The rows come from 5 hidden closed curves, with some noise, and rows from the same curve form a group. Each curve winds through 4 dimensions. The rows are also pushed far along 3 directions, which tell nothing about the answers.
Some rows, each with its group after it:
[  2   4 -14 -17   1  -9   5 -17  45  -3  23  12 -15]
z_514
[-11  -5  -5   1 -11 -19 -11   1 -18  -6  -3 -11   8]
z_781
[-24   0 -17   3   0 -14  -7  -1 -10  -9  23 -24  -8]
z_357
[-13 -32  -6   5   9  14  28   7  24   1  17   9 -31]
z_781
[-11 -29 -20 -16  13  18  28  20  38   2  28   0 -39]
z_781
[-13 -11 -11  -1   1   0 -11   5   0   4  12 -22  -3]
z_514
[11 -5 -1 -8  0  6  5 -4 21  3  1 -6  3]
z_580
[-17  -5  -7   8   7  -2  16   4  -1  -1  20 -16  -2]
z_781
[  6  -4   3   6   6  13  -5  19 -32   1 -15 -10   9]
z_357
[  9  17   1   5 -14  -5 -27 -11 -15   2 -19  -5  26]
z_357
[-24 -22 -14   8  -9 -16   0 -12  10  -7  15  -8 -13]
z_781
[ -9  -2 -15 -14   4  -5  -6  -1  25   6  24   6 -10]
z_580
[-22  -6 -22   2 -19 -18 -22 -18   8 -14   8 -15  -9]
z_456
[-27  -8 -17  20 -18 -18 -27  -8 -26  -7   0 -14  11]
z_514
[-20   5 -14   5  -7 -11 -10  12 -33  -7   1 -22   5]
z_357
[-20 -10 -10   2   4 -16  -1   6 -18  -4  18 -15   0]
z_456
[-25 -15   0  29   8  16   1  25 -46   3  -3 -10  -9]
z_514
[ 35   4  21  -5  12  32   9  12   5  12 -24  20   3]
z_514
[-19  -2 -14   3 -15  -8 -24   3 -18 -10  -2 -25   2]
z_456
[ -4   2  -3  -4  -4 -15 -12 -16  18  10   8   8   2]
z_514
[ -1 -25 -13  -5   3  12  11   4  34   3  16   1 -11]
z_580
[ 7 -4  9 -1 20 20 39 16 11  7 13  3 -8]
z_781
[-19 -23 -21  11 -14 -13 -10  -7  -3 -10   7 -23   6]
z_580
[  5   5  20   7   7   1   4  -1 -18   0  -9  11  -2]
z_357
[-6 12 -1  9 -5  7  3  4 -9  1 -7  5 -1]
z_357
[ 24  17  13 -17   7  14  -2   2  14  10  -9  12  -1]
z_456
[  9 -11  -2 -11  -1 -23   7 -20  32   0  13  20   7]
z_456
[ 20  11   9 -35   5 -21   8 -25  57   2  19  13  -7]
z_580
[  4 -23  11   1  13  18  28  11  17   3   5  12 -14]
z_580
[-18  -5 -14   9 -20 -28 -25 -20  -4  -7   2  -3  12]
z_514
[-32 -15 -30   4  -6   9  -7   9   6 -10  19 -28 -26]
z_456
[ 34   4  23 -14  10   2   3 -24  40   5   0  29   0]
z_357
[ 30  -5  35   4  11  16  13   6 -11   5 -27  30   4]
z_357
[ 28  19  23   0  -4   5  -7   5 -23   9 -33   7  35]
z_781
[ 21   6  20   8  10  29   7  13 -13  12 -22   1   8]
z_580
[-20 -21 -19  21 -10   2 -11   7 -25 -10   0 -20   1]
z_514
[ -7 -11   6  25   6  23  -1  23 -39   7 -17   5  -1]
z_580
[ 7  6  2 -4 11 16 12  7 12 11  7 -2 -1]
z_781
[ 22   5  21   6  -3  14 -10   6 -22   6 -36  15  15]
z_456
[-44  -5 -30  24  -8   5   1  19 -33  -7  11 -28 -10]
z_357
[-16  -6  -2  13  -4 -13  -1 -10  -7  -4   6  -8  -2]
z_781
[-15 -10 -19   6 -16 -41 -22 -26  -5  -9  11  -8  18]
z_456
[ 25 -10   1 -20 -11 -27   0 -38  56  -4   2  34   9]
z_456
[-17  12  -9  24  -2  12 -24  11 -45   9 -11 -16   7]
z_514
[ -5  16  20  12 -11 -23 -35  -2 -48   2 -18 -12  31]
z_580

New rows, each followed by its group:
[ 15   2  20  16  16  26  -3   5 -22   8 -12   5   1]
z_357
[20  9 23 -3 14 16 26 16 -7 10 -9  9 12]
z_781
[-21 -11 -18  -9   9  -4  21   3  23  -2  38 -17 -22]
z_781
[ 31  13   2 -29  -8 -17 -11 -28  41  -8  -3  11  12]
z_514
[  8  19   6   0 -16 -14 -38  -1 -39   4 -31  -9  30]
z_781
[-30  -7 -37   5 -10 -13 -16 -12  12  -4  27 -18  -6]
z_514
[  4  11  15   6   9   2  14   8 -18   4  -4  -4  14]
z_781
[-22  -8  -9  10  -3 -22 -10   0 -29  -7  10 -15   7]
z_456
[-11  -1  18  19  14  20  -1  29 -45  10  -7  -6   1]
z_580
[ -3 -28  -4   0   8  13  14  11  11  -1   9  -5 -16]
z_514
[-12 -10  -8  20  -4  -7  -9  -3 -28  -2  -2  -4  11]
z_456
[  5  -2   2  14  12  43  22  16   9  12  -3  15 -16]
z_357
[  3  -8  -7  -7 -12 -18 -10 -29  38   2   4   7   0]
z_781
[ 15   0   3  -6 -10  -2  -2   2   0  -1 -18   9  15]
z_357
[-28 -16 -29  15  -5 -12 -10 -10  -6  -8  19 -17  -7]
z_456
[  3  31   5   1 -14 -16 -26 -12 -22   1 -17  -4  22]
z_357
[ 13   3   2 -21 -15 -29 -20 -36  41   1  -4  18  -1]
z_781
[ 24  11  10 -30   4 -19   4 -29  53   0  13  21  -3]
z_357
[  4 -17 -10 -11  -5   0  -1  -2  28  -2   7   2  -2]
z_456
[ 25   1  30  -6   5  -1  17 -14  25   8 -14  36  -5]
z_781
[  4  -8   3  -7  17  23  21   6  30  13  11  14 -30]
z_781
[  9   7  16  20 -12  -1 -21   0 -47   1 -37 -10  27]
z_580
[ 19  17  11 -12 -11 -30  -8 -31  23   1  -3   6  30]
z_781
[ -8  13   3   4  -1 -10 -15   0 -26   0   0 -30  11]
z_580
[ -5  -8  10  12  20  23  17  30 -36   0  -4  -6 -14]
z_357
[ 30   9   9 -22   2  -9  -7 -25  39   2   2  16   8]
z_357
[21  6 23 -9  9  9 -2  4  8 15 -9 24  8]
z_580
[ -6 -13  -2   1  16  10  21  -2  25  -3  23   6 -26]
z_357
[  3   1   0  -8  -8   5  -8  -5  17  -3  -6   4 -12]
z_456
[  5 -14   6   7  -2   4  10  -9  16   4  -4  13  -3]
z_781
[-32 -25 -26  -1  -7 -16  -6  -9  18  -7  27 -14 -28]
z_781
[ 11 -10   4  -3 -15 -28 -20 -27   8 -12  -6   4  18]
z_357
[  3   6 -12 -25  -4 -14  11 -17  52  -3  22   9  -9]
z_357
[20  2 10 -5  8 19 20 14  5  9 -8  6 11]
z_781
[ -6   1 -12  16  -5  16 -14  10 -25   2  -8 -18  10]
z_357
[  7   9   9  -9   0  -1 -10   9 -12   1 -10  -4   7]
z_456
[ 32  24  15 -31  -4 -16   5 -26  51   3  -2  32   4]
z_357
[ -1   4   8  11  12  17  20  23 -27   4  -2 -11  10]
z_781
[  7  -7   5 -15  21  20  30   9  33   9  20  -2 -23]
z_580
[  1 -11  -5   4   4  11  -1  17 -20  -1  -4 -13   3]
z_357
[  1  27  -1  -2 -25 -32 -25 -29   1  -5 -13   5  24]
z_357
[ -8   3 -14 -12  -2 -18  -8 -19  24  -7  25 -12  -6]
z_357
[  1 -17  12   9  25  46  38  43 -16  10  -5  11 -24]
z_781
[ 19  24  16   7 -11   2 -15 -14  -4   7 -27  19  22]
z_357
[  1 -13  -7 -16   4  12  11  10  29  -2  13  -2 -19]
z_456
[  7   0  11  18  -8   3 -14   2 -36   0 -29  -8  21]
z_580
[ 24  13  30  -7  13  13  15  18 -16   9 -20  18   8]
z_781
[  1  16   4  -9 -14 -27 -33  -7 -22  -5 -10 -16  24]
z_456
[  7  17   0 -23 -10 -35 -17 -29  26   0   6   0   9]
z_781
[ 10  10  11   5 -12  -1 -28   1 -31   9 -35   7  12]
z_781
[-14  -3  -8  10  -3  -1   5  -9   8  -6  11   2 -10]
z_357
[ 18  15  18   0  11  -4  -2  -3 -18  12 -12  17  15]
z_456
[ 12  -3  20   8   4   0   4   2 -16   3 -17  21   6]
z_456
[ 29  20  12 -18  -7 -16 -21 -16  10   7 -16  11  26]
z_456
[-18   9 -11   5 -18 -35 -39 -24  -9   4   4  -9  19]
z_514
[ 25   6  15 -28   3  -2   5  -2  31   3  -3  18  -1]
z_456
[-42 -20 -34  16 -17 -18  -6  -2 -11 -19  22 -26  -7]
z_357
[ 19  16   8   4  -9   0 -22  -6 -15   5 -27   3  27]
z_357
[ 21  13  27  -1   0   0   9  -8   7   2 -20  34   4]
z_357
[  0 -17  -7  -7   3   2  21   7  19  -2  13  -3   0]
z_781
[-12 -13  -9 -14  16   6  14   5  36   8  35  -5 -27]
z_514
[-14  -7  -4  12  -9  -7  -1   1 -16  -9  -4  -2   4]
z_357
[14 -1 10 -1 13 16 28  1 23 11  6  9  0]
z_781
[ -6   2   2   2  12  12   7  11  -8   5   8 -23  -7]
z_580
[  0  -6   0  -6   7  -6   7 -18  31  -4  21   8 -14]
z_357
[-26  -5 -16  -2 -18 -45 -23 -26   0 -17  16 -15   1]
z_456
